The groups are shells around one centre, one inside the other: the same stretched ball of 5 dimensions in 6 sizes.
Known rows, each followed by its group:
[  3  10  -7  13   9   3   5  15  11  -9 -13 -17 -26  -3  13  11   2  10
   5  -3 -14 -18  -7]  Lod
[ 19   5 -10  10   8   9 -10  33  12 -11 -10 -23 -21   4  15   7 -17  26
  -5 -19   6 -21  31]  gemol
[ -2  10   2  21  10   4  -1   5   4  -9 -19  -4  -9 -16   5  -2   1  10
   2  -7 -24 -14 -39]  rufut
[ 15  12   1  23   4  10 -13  25   3 -23 -23 -17 -14 -21  16  -2 -21  33
  -2 -17 -21 -26  -6]  gapak
[ -9  11  11  18  20  -4  16 -14   5   8 -18  15  -2 -16  -5 -16  15 -18
  -6  -3 -23   0 -65]  Pigiv
[ 14  -2 -11   2  18   5  -6  22  16  10   0  -8 -12  19   3   2  -4   5
 -11 -20  23  -6  26]  gapak
[  5   3   1   7  20  -1   9   5  10  10  -7   3  -7   6  -1  -9   4 -10
 -14 -14   9   0  -6]  liv
[-25   6  23  19  15 -10  27 -31  -9   4 -23  22  13 -22 -14 -24  25 -30
  -9   2 -28  13 -83]  gapak
[-10 -13  -4   7   7   4 -11   6   3   4  -2  -2   8  15  -9   5   9   5
  -2 -13  12   6  -6]  Pigiv
[  1  -3 -16  -1  15   1   4  14  18  10   3 -13 -21  25   3  16  13  -4
   1  -6  16  -4  17]  gemol
[  3  -5  -6   3  17   2  -2  10  12  12   0  -1  -3  17  -4   0   6  -3
 -10 -16  19   3   5]  Pigiv
[-13 -14  12  11   2   1  -3  -1 -10  -7 -12   1  20   0 -12 -11   3   4
 -12 -16   6  12 -11]  liv
[  9  -6   4   6  10   2   0  17   2  -1  -8  -6   2   9   0 -11 -10   6
 -20 -23  21   2  26]  rufut
[-10  -8  -1   3   6  -2   9   5   1  -1  -5 -10  -4  15  -3   5  12  -5
  -5  -6  12   6   9]  gemol
[ 11  -9 -19  -5  15   4  -6  26  19  12   8 -16 -16  35   3  15   2   5
  -7 -17  35  -3  48]  Lod
[ -7 -16   2   8  -1   4 -11  12  -5  -9  -6 -10  12  11  -6   1  -2  15
  -8 -18  15   6  15]  gemol
[ -1   6  -5   9   9   0  11  11   9  -6 -11 -16 -23   3  10   9   7   1
   2  -2  -7 -11   0]  Lod
[-10 -10   5   2  16  -5  11  -6   3  15  -2   8   8  16 -13  -9  16 -20
 -15 -11  19  16  -9]  gemol
[ 11  -2   4   7   9   2   2  18   2  -6 -10 -10  -4   5   4  -9 -11   8
 -18 -20  15  -3  26]  rufut
[-14 -15 -10   0   5   1  -1   8   6   3   2 -13  -4  25  -5  18  17   0
   3  -5  17   6  13]  gemol
[  5   6 -10   5  15   0  10  14  15   2  -6 -15 -25  11  10  10   6  -2
  -1  -5   4 -11  10]  liv
[  0 -12  -5  -2   7   0   3  16   4   1   0 -14  -4  24  -1   5   3   1
 -11 -15  29   6  39]  liv
[  1 -15   4  13  -5   9 -22  23  -8 -19 -11 -15  13   3  -1  -2 -17  32
 -10 -25  12  -2  25]  gapak
[ -2 -20  -6  -5  12   1  -5  11   7  14   7  -3   8  33 -12   1   8  -5
 -15 -20  40  15  32]  gapak
[ -3 -18  -7   5  -1   8 -19  20   0  -7  -2 -16   7  19  -4  10  -3  22
  -3 -19  21   2  28]  liv
[-11   3  -9   1  18  -6  22  -3  15  13  -2  -6 -22  17   1  13  28 -22
   4   6   1   1 -15]  gapak
[ 23   0 -15   6   7  11 -17  40  15  -9  -4 -27 -22  14  15  12 -20  31
  -6 -23  18 -21  52]  Pigiv
[ -6 -21  -5  -2   7   2  -7  11   3   7   5  -6  11  30 -11   4   7   1
 -11 -18  35  14  29]  liv
[  0   3 -16   2  18   0   7  11  20  12   1 -11 -25  20   5  16  16  -7
   4  -2   7  -7   1]  rufut
[-14 -12  13  13  -1   1  -2   1 -13 -13 -15  -3  17  -4  -8  -9   1   7
 -10 -14   1   9 -10]  Lod
[  5 -12 -17  -6   6   3  -2  27  12   1   6 -27 -18  35   6  21   2   8
  -4 -12  34  -2  61]  rufut
[ -8 -25  -4  -1  -1   4 -14  16  -3  -3   3 -14  13  28  -9   8   1  13
  -9 -20  34  12  40]  Pigiv
[ -6  11  15  21   9  -2  13  -5  -5 -12 -25   2  -3 -24   3 -15   3  -1
  -6  -5 -27  -6 -45]  Lod
[ 21   7 -18   3  14   6  -2  34  21  -1  -3 -25 -34  17  18  15  -9  15
  -3 -14  14 -21  43]  Lod
[ 22   8 -13  11  12  10 -11  33  16  -6  -9 -20 -24   4  16   7 -16  25
  -4 -19   4 -23  25]  Pigiv
[  1  -3  -9  11   2   7 -11  22   6 -12  -8 -21 -12   6   8  14  -3  22
   4 -11   0 -13  14]  liv
[ 10   0 -26  -4  16   4   0  27  25   9   7 -25 -35  33  12  27   8   4
   4  -6  22 -13  42]  gapak
[-28  -2  17  12  15 -10  24 -30  -5  11 -14  21  15  -7 -18 -17  31 -33
  -7   2 -14  19 -70]  rufut
[-16   0  15  13   9  -6  19 -13  -6  -2 -17   5   5  -9  -7 -13  14 -15
  -9  -3 -11   8 -38]  Pigiv
[  8   9  12  14  19  -2  12   2   4   4 -17   8  -1 -11   0 -23  -3  -8
 -20 -17  -3  -2 -22]  rufut
[-18  -8  14   3  20 -10  23 -21  -1  21  -5  20  15   9 -19 -20  25 -36
 -18  -7  12  25 -35]  Lod
[-21  -7   2   7  12  -4  11 -12   2  10  -6   6   5   9 -12   0  26 -18
  -1  -1  -1  12 -36]  gemol

New rows, each followed by its group:
[  2   1  20  22   3   4  -4   7 -12 -19 -26   1  14 -24  -1 -24 -16  17
 -17 -22 -12  -4 -20]  gapak
[ -5   1   3   5  13  -4  17   1   5   3  -9  -4  -9   6   0  -3  11 -13
  -8  -5   4   3  -5]  gemol
[  8  11   4  19   7   4   1  15   2 -16 -21 -12 -14 -16  12  -5 -10  16
  -5 -12 -17 -17 -11]  Pigiv
[  8  -8  -6  10   0  10 -19  29   2 -15  -8 -20  -3   8   6   7 -15  31
  -4 -21  12 -10  31]  gemol
[ 17   9  -1  16   5   8  -6  28   5 -19 -18 -20 -18 -10  16  -1 -20  27
  -7 -18  -7 -22  16]  rufut
[ -1  -1 -19   3  15   4  -3  14  20  11   3 -12 -21  23   3  20  15   1
   7  -5   9  -8   3]  gapak
[ -6 -13 -18  -9  12  -2   8  12  15  14  11 -17 -17  41  -2  22  21 -11
   0  -4  32   7  37]  rufut
[  1   2   0  11  17   2   1   4   9   8  -9   4  -2   1  -3  -6   6  -3
  -7 -13   0  -2 -23]  liv
[  4 -17 -17  -3   1   7 -13  31   8  -5   5 -29 -10  33   4  21  -4  20
  -3 -17  34  -3  63]  liv
[  4  -3 -23   1   8   6  -7  28  18  -1   3 -28 -28  26  11  29   5  15
   9  -6  14 -14  34]  rufut
[ -9   0  -8  11   9   3  -1   5   9   0  -8  -8 -11   5   1  12  14   3
   7  -2  -8  -6 -21]  rufut
[ -2 -23 -22  -4  -3   8 -20  32   8  -6   9 -32  -9  40   2  31   1  25
   5 -14  35  -2  64]  Lod
[ -7 -11  -1  -2  10  -5  14   5   3   6   0  -9  -4  23  -4   3  12 -12
 -11  -8  24  11  23]  rufut
[  8  -9 -14  -3  10   3  -3  24  13   4   4 -19 -14  29   4  13   0   6
  -7 -15  31  -2  47]  gemol
[ -7   8  14  14  21  -6  20 -15   2  11 -16  18   4 -12  -8 -23  14 -23
 -14  -8 -11   7 -53]  liv
[ -7 -12 -17  -7  11  -1   5  13  14  11   9 -16 -15  37  -2  22  19  -7
   1  -4  28   5  32]  liv
[ 12  14   3  16  12   2   7  15   7 -10 -19 -10 -19 -13  13  -7 -10   9
  -8 -12 -13 -18  -6]  Pigiv
[  2 -14 -20  -2   3   7 -13  28  12  -2   6 -27 -15  33   5  26   2  18
   3 -12  27  -5  49]  gemol
[-29 -11   6   4  10  -8  19 -20  -2  10  -5   7   9  12 -16   0  33 -27
  -2   3   2  20 -36]  rufut
[ -1  12  16  18  16  -4  18  -6  -1  -3 -22   8  -3 -20   1 -22   2 -10
 -14  -9 -18  -3 -40]  liv
[  1  16  14  23  18  -1  11  -6   3  -1 -24  12  -3 -26   1 -22   1  -6
 -10 -10 -27  -8 -58]  Pigiv
[ -5 -10  -2   9   8   4 -10   9   3   2  -5  -2   7  10  -7   0   4   7
  -5 -16  10   3  -4]  gemol
[  0  14   9  13  22  -5  23  -7   7   7 -17   8 -11 -12   1 -16  10 -19
 -11  -5 -14  -3 -40]  Pigiv
[ -4   0  18  16  11  -1   6  -4  -7  -3 -19  10  14 -14  -7 -25  -2  -3
 -18 -17  -5   6 -29]  gemol
[ -1 -12 -15   4   5   8 -17  21  10  -1   1 -16  -6  22   0  17   3  17
   2 -14  17  -4  22]  liv
[ -5   2  -8  13   9   4  -4   9  10  -2  -9  -9 -12   2   3  11   9   8
   7  -4 -10 -10 -20]  rufut
[-24   5  15  16  20  -8  22 -29   0  14 -16  23   9 -13 -15 -17  30 -31
  -5   3 -22  12 -84]  gapak
[ 10  -8   0   5  10   5  -8  20   4   0  -5  -7   3  12  -1  -7 -11  11
 -17 -25  24   0  29]  Pigiv
[ 12  22  11  26  13   3   7   9   3 -15 -29  -3 -15 -33  14 -17 -13  12
  -8 -12 -33 -22 -39]  gapak
[ 12 -14  -8   9  -6  13 -27  38  -1 -22  -7 -28  -1  12   8  10 -23  42
  -6 -26  20 -11  55]  gapak
[ -5 -23  -4   1   2   5 -15  15  -1   1   2  -9  14  26 -10   4   1  11
 -10 -21  33  12  32]  Pigiv
[-13 -24  -7  -6   5  -1  -1   8   2   8   7 -10   7  36 -12  11  15  -5
  -7 -11  37  18  34]  liv
[  7  -8  -7   3   1   5  -6  28   4 -12  -4 -25 -12  17   8  10  -9  19
  -7 -16  20  -7  49]  rufut
[ -1 -23  -3  -4   2   2  -6  19  -1  -1   3 -16   8  31  -6   4  -2   7
 -15 -21  41  13  56]  gapak
[ 12  19  16  26  17   3   4   4   1  -8 -28   9  -3 -33   6 -28 -14   8
 -15 -18 -27 -15 -47]  gapak
[ 15  -9 -10   3   2   8 -14  36   6 -12  -3 -27 -11  19   9  10 -17  27
  -9 -23  26 -10  60]  Pigiv
[ -4 -19 -11  -7  12   0  -2  12  10  15  10  -7   2  38 -10   9  12  -6
 -10 -16  40  14  36]  rufut
[-13  -7 -11  -3  13  -4  15   1  12  12   3 -10 -14  27  -3  16  25 -17
   1   1  15   7   7]  Pigiv
[  4 -22 -27  -5  -2  11 -26  39  13  -5  11 -35 -13  43   5  35  -3  31
   6 -17  39  -6  72]  gapak
[  3   3 -15   6  10   4   0  19  15  -2  -4 -20 -25  13  10  18   6   9
   6  -4   2 -14  13]  liv
[ -8 -11 -16  -6  15  -2   8   7  16  17   9 -10 -14  36  -4  18  23 -14
   0  -3  27   7  20]  Pigiv
[  2  -1 -18   4   8   5  -4  22  16  -2  -1 -23 -26  19  10  24   6  12
   8  -5   6 -13  20]  Pigiv
[-10 -14  -5  10  -1   7 -17  13   0  -9  -6 -13   5  10  -4  11   3  19
   3 -12   6  -1   3]  Lod
